Every row belongs to one group in each of 4 separate groupings. Each group adds its own fixed numbers to the row, and there is some noise. The rows also spread widely along 16 directions, which tell nothing about the answers.
Known rows, each followed by its group in each grouping:
[ 14 -16 -40 -21   1 -15  14  -9  21   0  29  28   1  -2  -6  34  -6  -4
  -5   7 -22   4   8   1 -36 -14  22  -7  37  11   6  54  -7  -4  38]
J_618 vufak (1) J_987
[ -9 -20 -11  -3   8  -1  20  10 -16  -7   2  -7  15  30  15  14   2 -20
  13  10  16 -22  -2 -13  -3   7  -6 -15 -16 -19  -7   0   4  24 -30]
J_873 gipo (2) J_635
[  0 -17   3  -5   5  -5  13  -8  24  18 -27  15   7   7  -2   6 -26  16
   7  -3  -3  17   4  -2  11  16   7 -16  13  -5   0   8   2  -2  -6]
J_618 Davaf (1) J_987
[ -7 -18  -3  -8  -6  -1  36   3   9  -8 -12  -3  15   7  -2  -6   1   7
   2   9  -1  -2   9  -3  -1  -9   1  -5  15   6  17   7   0  -4   8]
J_541 vufak (0) J_784
[ -9 -15  17  18   5   1  15  41  59  -3 -24  -7 -16  51   1 -16 -22   1
  -7  -9  22  11 -19 -12   7   4  26  -4 -30 -22   0  32  21  -7 -13]
J_541 bel (2) J_19
[ 12  -2  -2  -3   0  -4   4  -2  -8   3   5  -2   2   3  -2   7 -13   1
  -4  -3 -12   3  -5   3  -1  19   9  -4   2   0  -7   9   8   4  -9]
J_873 Tume (0) J_19
[  5   4  11   1   1   3  -8   2 -25 -21   7 -22   8 -13   5 -14  10  -7
  16  12 -10 -17   1   7  22  10 -13  13   0   7   2 -30   0 -11  -9]
J_714 Kulel (0) J_635
[-10  27   7  -5  21 -15 -16 -24   0  -7   0  -7  14 -18  -3 -15 -32 -24
  13  23   6  -2   2  -4  25  25   3  11 -15  13  26 -15  -7 -23   3]
J_545 bel (2) J_784
[ -6  11 -11 -14   4   4  18  -2   1 -12   1  -1  10 -11 -14 -14  -5 -17
  12  22   7   3   7   2  13  -7  -1   4  11  16  37   0  -7 -12  12]
J_545 Kulel (2) J_635
[-13  28  29  15   2   1 -19  -8  -8  -4 -24  -9   4 -29   8 -31   9  -2
   7   4  27  -7  -1   5  39  -8 -20   8 -15  -5   5 -38   4 -18 -11]
J_714 Tume (1) J_987
[ -1 -12  -5   3  16 -11   1 -10   3 -10   7   9  16   4  10   7 -12  -7
  -3   5 -12   3 -10  13 -16  18   9 -10   7  -3 -11  12   2  -1   4]
J_873 Davaf (1) J_635
[-19  -6  -9 -19 -18   4  -1  -1 -17  20 -20   1   0 -27 -13   7   5  -8
   4 -12   8  -8  13 -32  15  -6 -12  25  -5  -5  19   1 -20 -27   9]
J_873 gipo (1) J_19
[ 10 -19  13 -24  12  -1  10   2   3 -36  -1 -19  12  27  10  -7 -12 -20
  40  23  -8 -31  -3  -6  27  35  -6  22 -23 -11  24 -11  22 -11 -13]
J_618 Tume (2) J_19
[ 13  13  19  -6 -12 -11  16  19   7  -5  -9 -25 -11  20   1   7  -7  21
   3   6  12   5  16 -13   0 -12   7 -20  -6  21 -11  -8   8  19   6]
J_873 gipo (0) J_784
[-15 -22   6   3   0   9 -34 -36  -9  39 -23 -13   7   5  -3  -5 -48  30
  -3 -44 -35  31   2  14  -6  29 -13  13  -5  31 -17 -26 -13   4  -5]
J_545 bel (0) J_784
[ -8  -7 -50 -27   1  -1  -4   5  -9  27 -13  -1   6   9 -19   1  -2 -12
   5  -1  11  19  12 -17   6   9 -21 -14  28  14  11  23 -41 -19  -9]
J_873 bel (0) J_19
[ 33 -13   4 -31  -4   1  12  19  21  -7   7 -12   0  20 -22 -20   4  14
   5  10 -12  19  -1   7  24  13  -7  -9  16  23  24   3   8  -4  -5]
J_618 gipo (0) J_784
[  5   2  -2  -1   7  23   5  -3 -12   0  -6  -4   8   5 -17 -21 -22 -23
  11  -1 -10  -1 -15  13  26  32   5  16  -9 -12  22  -5  18  -5 -28]
J_618 gipo (0) J_19
[-12 -24  24  20   5   2  -1  21  40  11  16  -1 -14  -1  -6 -18  -2   8
  -7  -6   1  -5  -5  -2  19 -24  15   8  -6  -2  12  13   6 -10  -2]
J_714 vufak (0) J_635
[ 12  -1  14  -5  -1   6 -19   3  -4   0  19  -6  -6   5  -3  -1 -12  -2
   0 -10 -11  -7  -5   5  -1   4  12  19 -16   6  -1   3  14   6   3]
J_873 bel (1) J_19
[-10  20  12   2   0   6 -17  -8  -4  14 -44   0  -9 -17   4 -19  -8   8
   9 -17  28  -9   4  -8  21  -6 -11  15  -7  -9  -3 -10  -3 -34  -2]
J_545 Tume (0) J_784
[ 31  11  -2  -9  -3  20   7  10 -24  -6  13  10   0 -16   0   4  23  -7
   2  -1  -7 -18 -10  16  -3 -14   6  11  15 -15  -4   2  17  15  -2]
J_873 Davaf (1) J_784
[ 19  21  -9 -11 -13  14  17  14 -30 -10   3   1   1  -7  -9  -4  13 -14
   3   5  11 -13  -7   0  14  -2   7   8  -3  -9  11   4  17  13 -16]
J_545 Kulel (0) J_987
[ 22 -29   2  -2  -8   1   4  12  -5  12   5  -1 -10  -6   3  27  -3  21
   1 -20 -38 -12   1  -6 -13   8  17  13  16 -11 -26  15   3  -4   2]
J_873 Davaf (0) J_19
[-13 -28  20   6   7   1 -10  16  20   5  16  -8   1  34   0 -25  -9  16
 -23 -13   2   2 -12   8 -17  -6  14  -2 -21  15  -5  18   9   6  -6]
J_714 Davaf (1) J_784
[-14 -24 -42 -20   9  10  -9  -6 -32  -3 -14  -5  14  -5   7  -2  -5 -18
  28  -6 -19 -25   4  -4 -14  25 -14  32  22  -8 -10   7 -29 -54   3]
J_873 Kulel (1) J_635
[ 23 -53 -28 -32 -14  11   5   1  24  11  10  28   2  -3  -8  15  28  15
 -11 -29 -43  24 -17  19  -9  -8 -20  14  33  -2  10  23   5   5  16]
J_873 Tume (1) J_987
[ -5  16 -34  13   8  18  21   8  -3  16  -4 -14   2  22 -11  -4 -35   3
  -4  -2 -10  33   7  28 -32  -7  18 -26  30  26 -16  10 -10  18   2]
J_873 bel (2) J_635
[-10  -7 -23   5  -6 -13   9 -27 -16  33  12  16   6 -33   1  70 -15 -22
   1   3 -16  -2  16 -37  -5   4   3  -6   6  -5  -9   1 -24  34   4]
J_618 vufak (0) J_784
[  3 -14  33   7  18 -32 -25 -30   4  15  14  -6  17 -16  20   9  -7  34
   1   8 -11   5  23   5   5   5 -10 -29  16  30 -19 -33 -19  10   0]
J_545 bel (1) J_784
[ -5   3  -6 -10  -3  31 -36 -31 -14  30 -10  14  -7  16 -16  -7 -46 -11
   1 -41  -5  12 -21  14  11  16  -6  28 -36   4   7  -3  23  25 -21]
J_714 Tume (0) J_987
[ -3  11  17  -5  -3   5  -5  -4  23  -4 -16 -10  -7 -13  -6 -23 -10  14
   7  -4  -2  17   6  15  13 -20 -11  12   6  24  17 -17   1 -19  28]
J_873 Tume (2) J_635
[ 23  -6   2 -14 -13  20   1  15 -22  17  20  -4   0 -12 -17 -12   9   7
   0  -9  -8 -11  -6   0  24   0   6  16   3  -4  10   4  10   2 -30]
J_714 vufak (2) J_987
[  7  -5  -8  -7 -13   7  15   6  16  -4   6  -2  -6  -4  -7  32  11 -18
  11   5 -12  12   2 -11  17 -15 -13   5  -1   2  23  -7   3  35  10]
J_714 vufak (2) J_19
[-14 -15  27  19  12  -6  14   3   7   0  19  -7  19  -4  -1 -26  -8   6
 -18   8  -5   3  -7  14   4   1  13 -12  -4   8   9  -4   5   3 -12]
J_873 Davaf (2) J_635
[  3 -42  -1  -7   2  -5  12   1  11  26  20  20   5   1  -4  33  -6   2
  -5  -2 -16  -5   5 -15  -3   4  14  -8   8 -11   2  23  -3  21  -9]
J_618 Davaf (1) J_19
[ 39  50   2   1  10  27 -15   3  26  -2 -26   0 -32  12  -4  -8   1   5
  35   3  19  22   3  37  35 -36 -24 -24  24  13  -1 -34  20  39  -2]
J_714 Tume (0) J_987
[ -3 -28 -36 -24  11  20   3   5   1 -12 -18 -13  16  37   0 -32  -8  -1
  15 -12 -18   0  -6  26 -21  14 -15  18  23  11  10  14  -9 -35   5]
J_618 bel (2) J_784

New rows. What belongs after each?
[ 21  39 -13 -29 -25   7  -7  -5 -37   3 -16  -3 -13  -4 -12  21 -14  -5
  10 -11  16   1   8 -12  -1   0  -2   9  -9   9  -5   3   7   8  10]
J_873 gipo (0) J_635
[  9  26 -24 -14  -6   1  -6 -39 -33  -2   7   7  17 -38 -13  12 -15 -16
  -6   6 -26  16   3  21 -13  19  -2  10  22  18  11   0  -6 -10  22]
J_618 Tume (1) J_19
[ -2 -14  -2  10  16 -16  -6  -8  -7 -25 -20 -14  12  -4  35   7  13  10
  14   2 -13 -19   7   9 -19   8 -14  -1  22  -8 -26 -11 -17 -32  12]
J_545 Davaf (2) J_19
[  8  -8  -9 -13   4   4 -16   0  25  11  16  12 -11  -2 -13   5  -1   7
  -3  -7  -9  22   2  14 -10 -20  -1  -4  20  23   6  16  -9   5  24]
J_545 Davaf (1) J_635
[ 15  -5   8   0   2 -25 -17  11   0 -16  58 -23  -5  -2   5  24  19  -8
  -3  20 -13  -1   5  -9  -4  -9  -4 -15  -1  27 -13  -4 -10  27   8]
J_873 vufak (0) J_635
[  2  14 -10  -7   5  11  -9  -2 -38 -11  21 -11   8   8  -5  13 -19 -40
  11  11  -6 -18  -6  -4  -6  28  13  15 -25  -3   0   2   7  18 -15]
J_618 Davaf (1) J_19
[  4  -3   0   0  -8  -6 -15   8 -10 -16  -5 -13   7   6   8  -5   9   2
 -20 -14 -12  10 -22   5 -17  24  -4  12 -12   0 -21   8   4 -14   0]
J_714 Davaf (1) J_784
[ 33  10 -25 -16  17  12  -5   0 -20   4   2  30  -1   4   6  22  -1 -22
  16  -1   6 -27 -15   3  -6  12  12   0  12 -36 -18  26  14   8 -19]
J_873 Davaf (1) J_784
[ 27  27 -11   0   3   0  29  20 -32 -14  -4  -4   9  -3   5   3  18 -14
  11  24  21 -20   2   1  14   7   9 -20  20 -24  -7   4   7   5 -26]
J_873 bel (0) J_19
[ -5   7 -10  11   6  15   5  11 -18  -7  -1   2  11  -3   3 -14  21 -19
  -8   1  15   0 -16  18  -3  -7  -7  -7   4 -15  -6   0   2   8 -15]
J_873 Davaf (1) J_635
[ 19  38   6   6 -13 -15  -1  -5 -16 -12  -2   1   2 -35  -2   8   2  -3
 -18   8  -1   9  -6   2  -2  17  13   2   4  -6  -9   8   9 -22  11]
J_618 Tume (1) J_19
[ 27  13   5 -11 -27  19  34  33 -16 -27  -6  -8   1 -10  -5 -14  41   1
   0   3  -1  -5 -10  12  14 -18   0  17   9 -10  12  -7  27   6   3]
J_873 Kulel (1) J_987
[  7 -23  39   5 -13 -35  31  -3   5 -11  -2 -11  24  12  15   3   2  48
 -24   4  -2  16   9   2 -12  17  15 -36   4  15 -13   4  13  11  -4]
J_545 vufak (1) J_19
[ -7 -30  29   7   1  -5   8 -13 -11  -1  14  -4  19 -11  16  -1  14  19
   0  -2 -11 -22  12   8  -1 -13  -4  -1   6   4   0 -18   3  12   0]
J_873 vufak (1) J_19
[ -2 -39 -21 -15 -18  -9  19 -13  -5  11  21  31  15 -21  -3  39  16  -7
 -21 -13 -19  -9  -5 -17 -14  -8   3  15   4 -16  22  37  -2   7  12]
J_714 vufak (2) J_19
[-10   1  -5 -18 -21  -1  33   9  -6  -4   5  -4  10   7 -22  -6 -12  -5
 -13   9  11   5   9 -14  -8   1  23   4  -6  15  32  33   5  -7  13]
J_618 vufak (1) J_19
[ -8 -14 -14  25  18   0  25  -2 -23   7  33   0  32 -31   1  -2   6 -21
 -11  19 -25  -5  -8  17   3  13   9 -10  23 -12   1  -7 -12   4 -26]
J_873 bel (2) J_635
[ 17  24 -28  13   3  21 -11  11  -1  34  -3  11 -21 -23 -19  16   1 -17
   1 -10   1  17  -4   3  18  -9   3  -3  25 -15  -5   8 -13   8 -16]
J_545 bel (0) J_19
[ -6  -8  -8   1  -7  22 -19  -2  -9  20  -4   1  -7 -19  -7  -4  12   0
   3 -22  -9   1   0   8  12 -25 -22  17   8   6   4 -17 -12   7   0]
J_714 Davaf (0) J_987
[  7   8  19   0 -24   8 -18  -6  -7  18 -23  25  -7 -24   5  -8  25  31
 -35 -45  16   5 -12  11 -17 -36  -7  11  -1  -8 -15   9  10  -2  20]
J_873 Davaf (1) J_784
[ 18  -4  17 -14 -23  46 -23  15  19   1 -19   0 -28 -14 -17 -29  19  10
  16 -38  -8   5 -13  20  27 -29 -19  57   1  -4  23 -11  21 -23  21]
J_618 vufak (1) J_635
[ -8  -2 -10  -4   9  29 -32   1  -7   5   2 -11  -5 -20  -8 -20  16 -20
  21  -8 -13   1  -3  14  23 -14 -30  28   8   8  14 -30 -18  -8   0]
J_545 Davaf (1) J_987
[ 23  54  -7  -3  13  33  -3   8  -7  10   5  15 -13  -6 -22 -11 -16 -39
  24  18  37  -9  -5  10  38 -18  13   0  -6 -15  25  -1  19  23 -24]
J_541 bel (2) J_635
[-10  -2  38  -8   6 -32   6   1 -19  -8  35 -39  25  -4  -3 -31 -10  12
 -11  34   4 -11  17 -14  15  20   8 -16 -16  42  10 -18  -7 -10 -14]
J_873 Tume (0) J_784
[-27 -38   3   5  17 -13 -29 -24  34  -3  -1   7   7   3  21   3  -1  -2
   3 -11 -14   3  -1   6  -6  -8 -27   6  -3   7   0 -11 -12  -7  20]
J_618 Tume (1) J_987
[ -8  -8  -9   5  -5   8   6  11  -8  -5   0  -6   5   3   1  -3  -1  -8
  -7  -7  -9  -7  -7   4 -12   6  11  19  -5  -9   2  15   5 -13   1]
J_714 bel (1) J_19
[ -2  -5   7  -5  -5  22 -28   2  -4  13 -13 -10  -9 -18  -7 -23  10   9
  14 -20  -2   0   5  10  18 -14 -25  23  11   6   3 -23 -12 -28   3]
J_618 gipo (1) J_635
[  8  -2 -19 -12  21  -7 -19 -28   1 -10  -1   7  23  17  -4 -34 -26   0
  -9  -5 -10  21 -19  40 -16  36  -7 -11  16  15   6  17   0 -33  -5]
J_618 gipo (2) J_635
[ 54   7   7   3  12  24   3  20  28   0  -9  10 -24   4  -7   3   0   6
  21  -7 -23  11 -18  30  27   5   9  -2  30 -22  -7  -1  29  13 -13]
J_873 Davaf (0) J_19
[-11 -25 -25 -15   7   1 -13  -6  17  -5 -20  -9  -3  34   4  13 -22 -11
  22 -15 -14  12  -3  -3  -9  16 -21   7  -5   8  -5   2  -9  -3  10]
J_873 gipo (0) J_635
[ -3  20 -34 -34  28   3 -43   1  14 -14  21  -7 -15  21 -14  -9 -25 -52
  36  21  11  -8  -2  -9  11   6  -9  20 -14  21  22  16 -12 -22  14]
J_873 Tume (1) J_987
[  7 -22 -11 -12   8  13   5  14  -2 -13  17 -12   3  -5  -3  -1   1 -18
  21   5 -34 -14  -7   5   7   9   0  28   8  -5  10  -2  -2 -15   2]
J_873 Davaf (2) J_635
[-21   8 -19 -26 -11 -10  -5  -3 -11  10   3   1   2 -11 -14   3  -6 -21
   3   6  25  -8  16 -34  13 -16  -6  12 -14  16  28  12 -20  -9  15]
J_873 bel (0) J_987
[  1 -17  -9   2  13 -14  23  -7  -8 -30   4 -12  23   0  13 -10 -16   0
   7  17 -30 -16  -2  19 -18  34  15   6  20  -2  -7  12   5 -42   6]
J_618 Tume (0) J_635
[ 39  13 -18  -6   8  -8   4  -3  -5  -8   1  14  -1  -7   6  21  14  -3
   8   7  -4  -1  -5  13   0   5  -1 -19  36 -13 -13  15   5   3  -2]
J_873 vufak (0) J_19
[  6   0 -18 -20 -12   8  18   0 -20   5   1  -3   4  -3  -9  21 -17  -3
   7  -2 -12   1   8  -5 -14   1   9   8   6   9   1  11  -2   9  12]
J_873 Davaf (2) J_635
[-11 -10 -19  -2 -13  22  22  24  24 -13 -47 -11 -11   8   0   9 -11 -22
  29 -11 -12   6 -10 -13  17  10  -6  42 -10 -29  14  -1   5 -25  13]
J_618 bel (2) J_635
[-17  -5   1  -7   0   4  -6   2 -24  12  14   4   2  -9  -5   0  -1 -26
  -3  -4  18 -35  -3 -27  10  -7   4  22 -32 -13  13   7   1   0 -14]
J_873 gipo (0) J_784
[  8 -27  14 -30 -21   7  -6   0 -10  29 -18   6  -1  -1  -9  -3   9  31
   0 -27  10  -1  11 -15  19  -2 -15   7  -1   0  11   0  -1  -5 -13]
J_545 gipo (1) J_19
[-15  -7 -25  -5 -20  22  25  -1 -18  12 -44  -9  10 -37 -15  12  10 -16
  17  -4 -20  16  10 -14  27   6 -28  22  24  -8  19 -25 -27 -15   5]
J_541 Davaf (0) J_19
[ -8 -20  19 -12  -7  -7  -7   7  22   3 -11  -1   0  17   2 -13   4  12
  -7 -13  17  11  -8  -9  16   1 -12   2 -25   2   8   3  11   2  -8]
J_545 Tume (1) J_987
[ -9  14  21  20   6  17   1 -20 -26  -3 -25  -4  19   2   6 -54 -24  20
 -12 -20   9 -12 -11  40  -8   8  15   9  -2  -3   1  -1  23 -28 -17]
J_714 vufak (2) J_19
[-19   6   5  28  12 -11   2  -2  35  -8 -33  -7 -15  -3  17  20 -34  -9
  18  -2 -11   4  -2  -7  -2   8  11   9  -8 -14 -22  -5   3 -21  22]
J_873 Tume (0) J_635
[  7  10   4 -14 -17  12   5   0  -4   2 -32  -4  -3   6   3   0   7  15
   3 -16  10  14   2   6  -1 -14 -19   1   0   8  -6 -15  11  15  10]
J_873 Tume (1) J_784
[ -5  -5 -14  19   4 -12  15  -7   1  26  -1  14  10  -9   8  24 -16  13
 -16  -2  -2   9   6   3 -18  -3  17 -30  23  -6 -22  17 -12   8  -8]
J_714 bel (2) J_635
[-15  -9  -5 -13  19  18 -18 -12 -19  -7  24  -9  10  28   1 -18  -8 -24
  19   5  10 -25   7  13  -8 -13 -10   6 -11  21  19  -5   0  21  -4]
J_873 vufak (1) J_19
[ -5   0  -5   2   4   6   5   8   7  -6  -4  -1  -1  -4   0   5  -9 -19
   8   1  -6  -3 -10  -4   4   1   5  16  -7 -12   4   4   2  -6   6]
J_873 Davaf (2) J_635
[  2 -16 -18 -21  11   0   4   4   1   1 -10   0   8 -14  -8 -19   4  -2
  19   8  -7  -9   5  -3  23  10  -8  11  28  -2  20   9 -17 -45  -4]
J_545 Davaf (0) J_987
[ 21  49  -1   6  10   6 -12 -12 -24  10  -3  13   0 -24  -7  -4 -24 -10
   0   6  15  -1  -7  15   7  11  19  -8   9  -9  -9   6   7  -8 -14]
J_618 Davaf (2) J_635
[ 17   4   1   5  14  16 -12 -10  -3  10   6   8   0 -14  -1  -1  -9  -1
   4  -9 -24   5 -10  26  -2   2   4   5  19   0 -11  -9   5   9  -1]
J_873 Davaf (1) J_784
[  8  -9  26   8 -17  19  -6  18 -10  23   7 -22 -18   5 -11   3  -7  14
   4 -18  -5  -5   8 -13  18  -4   8  11 -14   5  -9 -11   8  22 -21]
J_618 vufak (0) J_19
[ 13  12   7  22  29  -2 -20  -3  23   3  16   5  -7  19   8  19  -6 -23
  11  11  10  11 -11  10  14   1  -3 -33  -3  -6 -15 -10   8  50 -22]
J_873 vufak (1) J_19
[-25   5  -5 -15   3  -8 -21 -32 -28  -3 -26   0  20 -21   2 -26 -19  -2
   0 -11   5 -14   6   0  -9  17  -7  28  -2   6  12   4 -16 -65  18]
J_873 gipo (1) J_19
[ 13   3  33 -10   2 -16 -25  -4  10 -10  22 -15  -3  17  -5 -13 -15  14
  -7   5   1   7   2   5   9   5   3 -11 -19  35   9  -4  11  16   3]
J_714 Davaf (0) J_19
[ -6 -10   3   6 -13  12  -1  10 -28  25  15 -15   2   6  -4  -8   0  26
 -17 -21   2   3  10   8 -27 -19   9 -10  10  22 -25   7  -8  14  -9]
J_873 vufak (1) J_635
[  1  12  11   7 -16  11  -1  24 -11   2  -2 -21  -8  -1  -4 -15   7  16
  -9 -12   9  10   4   8  -6 -16   7   4  -2  12 -12  -3   2  -3   2]
J_545 bel (1) J_635
[ -2 -32   0  -5  13 -13  -4 -22  26 -17  13 -10   9   6   6   4 -22   6
  17   5 -42   9   8  16  -9  12  -5   5  20  29   7  -5  -8 -14  29]
J_618 vufak (0) J_635
[-11 -34  18   4 -18  -8  24  13   0  -6 -17  -6  17  24   5 -27   9  28
 -31 -21  11   1 -10   0 -11  13   8  -4  -9  -9   1  28  15 -19 -14]
J_618 vufak (0) J_19
[  9   8   2  -5 -11 -19  13  -8  -8 -23   9  -4   9 -18  10  24   9  -4
  -2  14 -10 -10   8  -7  -8 -12   2   0  -2   4   0  -7   4   7  22]
J_541 gipo (2) J_987
[ 17 -11  17   9   5   7 -50 -12 -27  31  12   1  -4 -11  10  22   8  -1
   8 -23  -4 -12  -6  -8  21  21 -19   1  -9 -18 -34 -22  -5  20 -43]
J_618 vufak (1) J_19
[ 24  28   6  10  -1   3   2  17  -8  -5 -23  -6 -12  16   7  -8  -6  10
  -1  -6  21  -4  -6  10  -2  11  14 -13   2 -17 -28  14  21  -9 -19]
J_618 Tume (0) J_19
[  9   8  -7  -6   5  -2  13  -9  10  -2 -32   0   7  -4  -1   1 -10   7
  17   6  -6  20   8  10   9  14  -6 -12  34   3   1  -4  -5 -16   9]
J_873 vufak (1) J_19
[ 11  29 -17  -7  21   3 -31 -12   8 -18   5  13  -3  22  -4 -13  -3 -35
  -3   2  22  12 -26  19   1   6 -13  -6 -12   7  11  10   9  14  -3]
J_545 Kulel (0) J_784
[  2   6 -15  -5   7   3  -4  15  -5   3   9  -7  -8  19   4   1  12  -9
   1   3  22 -11   3  -2 -12 -25  -8 -15   4   7 -12   9  -6  16  -5]
J_873 Tume (0) J_784
[-22 -27 -11  10  15   8 -17 -15 -22  -1  -7 -20  14   8   8 -18 -33  -4
  12 -17 -33 -17  -4  15 -19  35   1  27  -1   1 -17  -5 -10 -43  -7]
J_618 gipo (0) J_635
[  2  -9  -8   2  22  -1  13  -1  20  24   4   5   8  -6 -19   5 -24 -15
   9  18 -13  19  -2  -4  28  28   9 -15  12  -3  14  -1  -7   5 -26]
J_545 gipo (1) J_784
[ 10 -22  -3 -30 -17 -13  11   9  14   3  11  -3   0  -2 -13   6  14  14
   2   3  -4  10  11 -19  17  -7  -7  -1  11  19  23  13  -7  -1   8]
J_545 vufak (0) J_987
[  2   7  16   6 -19   0   0   3  -3   8  -7   3  -1 -45  -3   2  23   6
 -20 -12  -4   1  -3  -8   8 -21  -5  18   2  -5   6  -9  -5 -12  17]
J_618 Davaf (2) J_784
[  9  -4   7 -22  -4 -22   3 -12  -3  -4  -2   6  10  -7  11  23   6   4
   4   9   5  -4   8 -15   3   5 -11  -8  -1   3  -3  -3   1   9   8]
J_873 Tume (1) J_784
[ -6   5  10   7 -11 -11  33   9 -17   2  11 -11  11 -11  -1   5  -8  14
 -10  17   3 -10  18 -10  -8 -10  24 -14   5  14  -1   4  -3   2   1]
J_714 Kulel (2) J_635
[ 17  63  -2  -4  27  -4 -35  -3  10 -21  -1  -9 -23  35   3  -2 -44 -30
  23  17  37 -14  -2   1  -9   1  18  -7 -28   9  -9  11  15   2   8]
J_618 gipo (2) J_784
[ 16 -26  25 -12 -19  -5 -16  15 -17  -5   3 -10  -2 -10  13   7  32  13
   4 -14  -4 -26  -6 -20  28   5 -17  23 -21 -18 -10 -16   9  -2 -18]
J_714 Davaf (0) J_987
[  6  20   3  -7 -23 -36  13  26  -1 -21  -2   3  -7  -4  13  25  30  -2
 -21  10  41 -13   2 -38  -9 -24  10 -16 -17 -13 -13  32   3   1  17]
J_873 Davaf (0) J_987
[ -9 -23  32  35  28  -9  12   9  22  -2   9  -4  16  -4  17 -25  13  20
  -6  16   2   1   0  26  10  -8   5 -35  22  -4 -11 -15  -2  -1 -20]
J_545 Davaf (1) J_635
